The rows of each matrix lie in a flat space through zero, up to rounding. After each matrix: how many dimensions does the smallest such space have?
In the rows, 128 means zero.

[[240 134 156 171 111 131 114 147 150 142  98 123 183 154 124  46]
 [134 161  78 109 104 104 124 113 149  96 175 164 125 136 138 109]
 [156  78 233 172 167 195 148 134 104 189  27  52 135 146 125 134]
 [171 109 172 159 137 145 125 146 123 154  84 102 153 134 120 106]
 [111 104 167 137 150 155 139 128 111 152  91  96 118 127 126 152]
 [131 104 195 145 155 194 161  98 118 164  64  73 105 163 144 142]
 [114 124 148 125 139 161 150 101 126 137 109 107 104 149 142 143]
 [147 113 134 146 128  98 101 176 118 137 122 133 166  94 102 117]
 [150 149 104 123 111 118 126 118 145 111 150 147 132 141 135 103]
 [142  96 189 154 152 164 137 137 111 165  69  84 134 133 123 134]
 [ 98 175  27  84  91  64 109 122 150  69 225 200 120 109 131 125]
 [123 164  52 102  96  73 107 133 147  84 200 186 135 112 126 112]
 [183 125 135 153 118 105 104 166 132 134 120 135 173 116 110  88]
 [154 136 146 134 127 163 149  94 141 133 109 112 116 168 148 110]
 [124 138 125 120 126 144 142 102 135 123 131 126 110 148 142 129]
 [ 46 109 134 106 152 142 143 117 103 134 125 112  88 110 129 195]]
 | 3

[[ 82 119 149  67 120 157 185 135 117 124 108 121 122 133 100 150]
 [119 137 119 147  77 139 165 145 156 157  68  96  70 107 135 136]
 [149 119 118 119 108  98 110  80 122 108 146 188 104 104 164  65]
 [ 67 147 119 112 181 117 148 121 119 157 138  94 131 139  99 109]
 [120  77 108 181 135  89 116  93 156 136 177 118 144  89 176 126]
 [157 139  98 117  89 186 150 121 135 126  82 161 102  94  77 126]
 [185 165 110 148 116 150 137 147 149 212  80  47  93 117 121  39]
 [135 145  80 121  93 121 147 134 169 163 135 159 147 120  95 165]
 [117 156 122 119 156 135 149 169 104 113 140 127 176 129  72 211]
 [124 157 108 157 136 126 212 163 113 152 117  66 133 107 113 129]
 [108  68 146 138 177  82  80 135 140 117 165 140 167 138 126 202]
 [121  96 188  94 118 161  47 159 127  66 140 154 120 104 147 227]
 [122  70 104 131 144 102  93 147 176 133 167 120 130 115 125 102]
 [133 107 104 139  89  94 117 120 129 107 138 104 115  63 140  85]
 [100 135 164  99 176  77 121  95  72 113 126 147 125 140 132 120]
 [150 136  65 109 126 126  39 165 211 129 202 227 102  85 120 138]]
 | 13

[[ 74 172 190 205 109 163 124 200 178  86 112 151 107 101 161 136]
 [172 126 118 117 136 158 110  96 118 150 145 124 114 124 122  98]
 [190 118 103  78 135 130 121  70  99 165 159 104 110 133 124  90]
 [205 117  78  75 113 134 108  72  70 172 175 120 133 143 103  80]
 [109 136 135 113 127  65 143 145 129 123 120 115 162 144 148 136]
 [163 158 130 134  65 131 107 129  74 156 201 136  78 160 124  38]
 [124 110 121 108 143 107 142 110 126 132 121 115 123 136 124 140]
 [200  96  70  72 145 129 110  61  83 172 148 118 152 144  95 104]
 [178 118  99  70 129  74 126  83  84 168 160 102 139 163 126  84]
 [ 86 150 165 172 123 156 132 172 168  94 107 141 119  99 148 155]
 [112 145 159 175 120 201 121 148 160 107 126 144  77  93 134 133]
 [151 124 104 120 115 136 115 118 102 141 144 138 143 136 110 114]
 [107 114 110 133 162  78 123 152 139 119  77 143 235 146 121 170]
 [101 124 133 143 144 160 136 144 163  99  93 136 146  91 130 183]
 [161 122 124 103 148 124 124  95 126 148 134 110 121 130 133 109]
 [136  98  90  80 136  38 140 104  84 155 133 114 170 183 109 120]]
 | 6

[[131 127 128 128 126 136 131 125 126 130 130 143 122 128 130 125]
 [127  52 140 136  98 132 135 162 115 136 104 158 129 122 148 112]
 [128 140 126 127 135 125 125 124 131 126 131 118 130 129 123 131]
 [128 136 127 127 127 130 131 122 129 127 133 132 126 129 129 130]
 [126  98 135 127  79 147 161 125 118 128 134 187 113 130 159 130]
 [136 132 125 130 147 137 117 128 126 134 126 135 122 127 117 116]
 [131 135 125 131 161 117 103 137 132 131 118  93 137 125 108 120]
 [125 162 124 122 125 128 137 108 133 122 144 126 125 133 129 141]
 [126 115 131 129 118 126 132 133 127 128 125 131 130 127 134 129]
 [130 136 126 127 128 134 131 122 128 128 133 137 123 129 128 128]
 [130 104 131 133 134 126 118 144 125 133 115 124 132 124 125 118]
 [143 158 118 132 187 135  93 126 131 137 124 109 124 126  92 108]
 [122 129 130 126 113 122 137 125 130 123 132 124 132 130 137 138]
 [128 122 129 129 130 127 125 133 127 129 124 126 130 127 127 125]
 [130 148 123 129 159 117 108 129 134 128 125  92 137 127 109 127]
 [125 112 131 130 130 116 120 141 129 128 118 108 138 125 127 127]]
 | 3

[[ 87 146 146 137 152 125 143 146 134 141 165 159 146 149 106 159]
 [146 241  74 127 154 104 152 162 143  91  98 130 135 136 145 191]
 [146  74 137 120 194 164 155 117 151 145 189 168 155 191 129 109]
 [137 127 120  50 146  93 183 174 137 126 131 118 131 127  91 124]
 [152 154 194 146  85 128 159 111 129 107 119 157  95 130 159  92]
 [125 104 164  93 128 149 107  85 165 144  99 127 158 153 139 122]
 [143 152 155 183 159 107 172 142 141 147 126 154  68  80 128  72]
 [146 162 117 174 111  85 142 114  88 152 118  82  95 101 137 148]
 [134 143 151 137 129 165 141  88 105 152 121 152  92 128 133 119]
 [141  91 145 126 107 144 147 152 152 131 155 141 155 118  52 135]
 [165  98 189 131 119  99 126 118 121 155  84 154 136 144 143 165]
 [159 130 168 118 157 127 154  82 152 141 154 169 200 106  73 109]
 [146 135 155 131  95 158  68  95  92 155 136 200 150 102 122 130]
 [149 136 191 127 130 153  80 101 128 118 144 106 102 194 169 127]
 [106 145 129  91 159 139 128 137 133  52 143  73 122 169 125 122]
 [159 191 109 124  92 122  72 148 119 135 165 109 130 127 122 151]]
 | 14

[[ 84 140 137  93 138 123 152  98 150  91  74 119  96 174 147 122]
 [140  91 118  59 151  89 166 122  62 130 112 152  97 166 177 110]
 [137 118 119 109 151 139 144 119 127 155 152 158 110 149 129 108]
 [ 93  59 109  89 155 130 121 177 146 123  96 182 107  91 164  79]
 [138 151 151 155 103 142 122 130 154 145 133  75 172  65 147 119]
 [123  89 139 130 142  53 156 165 135 139 136 111 138 104 132 130]
 [152 166 144 121 122 156  46  61 114 119 197 113 191 207 157 152]
 [ 98 122 119 177 130 165  61 178 152  90 115 115 143  53  99 172]
 [150  62 127 146 154 135 114 152 117 127 171 147 111  68 162  97]
 [ 91 130 155 123 145 139 119  90 127  73 133  77 112 127  92 146]
 [ 74 112 152  96 133 136 197 115 171 133  95  88  88 102 105  57]
 [119 152 158 182  75 111 113 115 147  77  88  47 137 136 180 137]
 [ 96  97 110 107 172 138 191 143 111 112  88 137  27 123 104 120]
 [174 166 149  91  65 104 207  53  68 127 102 136 123 155  99  88]
 [147 177 129 164 147 132 157  99 162  92 105 180 104  99  82 188]
 [122 110 108  79 119 130 152 172  97 146  57 137 120  88 188  99]]
 | 11

[[156 118 157 139 134 143 129 107  97 149 113 135  92  97 106 164]
 [118 132  94 144 123  91 107 117 166 105 116 124 138 164 136  92]
 [157  94  58 159 150  44  61  68 174  78 112 144 126 164 105 106]
 [139 144 159 160 113 134 134 106 120 154  86 121  84 123 120 133]
 [134 123 150 113 133 155 143 139 101 142 142 131 126 102 123 154]
 [143  91  44 134 155  48  65  91 178  66 141 146 157 167 117 100]
 [129 107  61 134 143  65  83 106 175  79 136 137 156 168 127  94]
 [107 117  68 106 139  91 106 143 169  82 163 132 183 164 145  91]
 [ 97 166 174 120 101 178 175 169 112 163 124 109 126 121 152 123]
 [149 105  78 154 142  66  79  82 163  94 111 139 123 155 111 110]
 [113 116 112  86 142 141 136 163 124 111 178 134 174 122 140 132]
 [135 124 144 121 131 146 137 132 109 139 134 131 122 109 123 147]
 [ 92 138 126  84 126 157 156 183 126 123 174 122 178 129 156 118]
 [ 97 164 164 123 102 167 168 164 121 155 122 109 129 129 152 115]
 [106 136 105 120 123 117 127 145 152 111 140 123 156 152 146 100]
 [164  92 106 133 154 100  94  91 123 110 132 147 118 115 100 152]]
 | 3

[[154 151 120 125 159 122  99 101 127 132 129 136 128 139 142 118]
 [151 118 126 116 128 123 115 139 109 123 106 121 105 133 117 118]
 [120 126 161 123 119 135 140 111 125  85 131 116  89 131 135 159]
 [125 116 123 123 133 123 135  98 133 129 141 108 127 139 127 136]
 [159 128 119 133 132 139 114 131  91 128 125 130 116 126 147 118]
 [122 123 135 123 139 175 117 112 109 126 129 119 118 121 115 124]
 [ 99 115 140 135 114 117 129 134 144 113 135 114 132 119 121 114]
 [101 139 111  98 131 112 134 147 126 112 144 122 141 145 149 129]
 [127 109 125 133  91 109 144 126 123 135 139 136 118 119 119 119]
 [132 123  85 129 128 126 113 112 135 112 118 130 130 117 122 131]
 [129 106 131 141 125 129 135 144 139 118 132 120 119 145 145 124]
 [136 121 116 108 130 119 114 122 136 130 120 131 111 133 102 110]
 [128 105  89 127 116 118 132 141 118 130 119 111  53 123 112 112]
 [139 133 131 139 126 121 119 145 119 117 145 133 123 129 140 146]
 [142 117 135 127 147 115 121 149 119 122 145 102 112 140 139 122]
 [118 118 159 136 118 124 114 129 119 131 124 110 112 146 122 123]]
 | 14

[[ 92 139 138 137 131 147 157 126 123 121 127 142 127 128 146 106]
 [139  74 103 130 102 141 107 117 151 148 109 133 128 161 122 127]
 [138 103  85 133  74 126  93 136 131 146 120 133 132 153 125 129]
 [137 130 133 116 129 118 105 130 146 102 135 140 127 128 128 113]
 [131 102  74 129  51 131 113 125 139 151 109 145 126 138 108 142]
 [147 141 126 118 131 100 117 133 130 122 126 130 140 116 122 133]
 [157 107  93 105 113 117  66 134 146 125 120 112 133 124  97 155]
 [126 117 136 130 125 133 134  92 144 128 127 153 141 117 116 101]
 [123 151 131 146 139 130 146 144  49 142 142 104 119 136 132 145]
 [121 148 146 102 151 122 125 128 142  82 130 142 122 102 116 123]
 [127 109 120 135 109 126 120 127 142 130 121 149 137 154 145 100]
 [142 133 133 140 145 130 112 153 104 142 149  87 116 145 144 147]
 [127 128 132 127 126 140 133 141 119 122 137 116 102 135 128 145]
 [128 161 153 128 138 116 124 117 136 102 154 145 135 106 133  94]
 [146 122 125 128 108 122  97 116 132 116 145 144 128 133 118 105]
 [106 127 129 113 142 133 155 101 145 123 100 147 145  94 105 130]]
 | 9

[[119 183  62 153 147 128 116 182 109  83 119 165 148 115 105  95]
 [183 145  83 126  72 146 119 150 103 120 137 100 189  88 141  68]
 [ 62  83 220 111 182 106 134  80 169 149 111 145  37 185 134 214]
 [153 126 111 136 113 131 131 115 123 122 130 115 158 122 125  95]
 [147  72 182 113  94 135 141  56 125 183 142  84 143 127 135 153]
 [128 146 106 131 135 125 118 156 134 110 125 136 128 131 131 105]
 [116 119 134 131 141 118 110 104 145 107 107 130 123 158 130 103]
 [182 150  80 115  56 156 104 171  89 150 152  91 199  72 147  79]
 [109 103 169 123 125 134 145  89 107 170 137 126 120 118 113 195]
 [ 83 120 149 122 183 110 107 150 170 157 140 138  80 176 134 151]
 [119 137 111 130 142 125 107 152 137 140 138 128 132 140 128 112]
 [165 100 145 115  84 136 130  91 126 138 128  90 154 119 147 105]
 [148 189  37 158 143 128 123 199 120  80 132 154 166 112 110  59]
 [115  88 185 122 127 131 158  72 118 176 140 119 112 125 115 201]
 [105 141 134 125 135 131 130 147 113 134 128 147 110 115 121 169]
 [ 95  68 214  95 153 105 103  79 195 151 112 105  59 201 169 147]]
 | 6

[[119 150 133 112 117 111 154 133 124 119 168 116 139 155 139 152]
 [150 130 119 122 135 153 122 134 131 143 125  89 126 123 108 125]
 [133 119 111 107 114 103 105 122 121 139 140 151 116 146 123 154]
 [112 122 107 209 139 142 128 135  93 146  99 108 122 115 122 123]
 [117 135 114 139 114 119 106 141 111 116 138 149 119 151 147 147]
 [111 153 103 142 119 158 131 146 120 153 149 127 154 146 137 150]
 [154 122 105 128 106 131 132  93 122 155 135 145 124 126 109 100]
 [133 134 122 135 141 146  93 171 111 120 123  96 135 151 103 144]
 [124 131 121  93 111 120 122 111 173 113 139 130 119 128 123 105]
 [119 143 139 146 116 153 155 120 113 106 101 128  92 120 153 121]
 [168 125 140  99 138 149 135 123 139 101 140  89 129 108 128 112]
 [116  89 151 108 149 127 145  96 130 128  89 131 142  95  74 122]
 [139 126 116 122 119 154 124 135 119  92 129 142 117 117 142 152]
 [155 123 146 115 151 146 126 151 128 120 108  95 117 115 111 141]
 [139 108 123 122 147 137 109 103 123 153 128  74 142 111 116  99]
 [152 125 154 123 147 150 100 144 105 121 112 122 152 141  99  87]]
 | 12
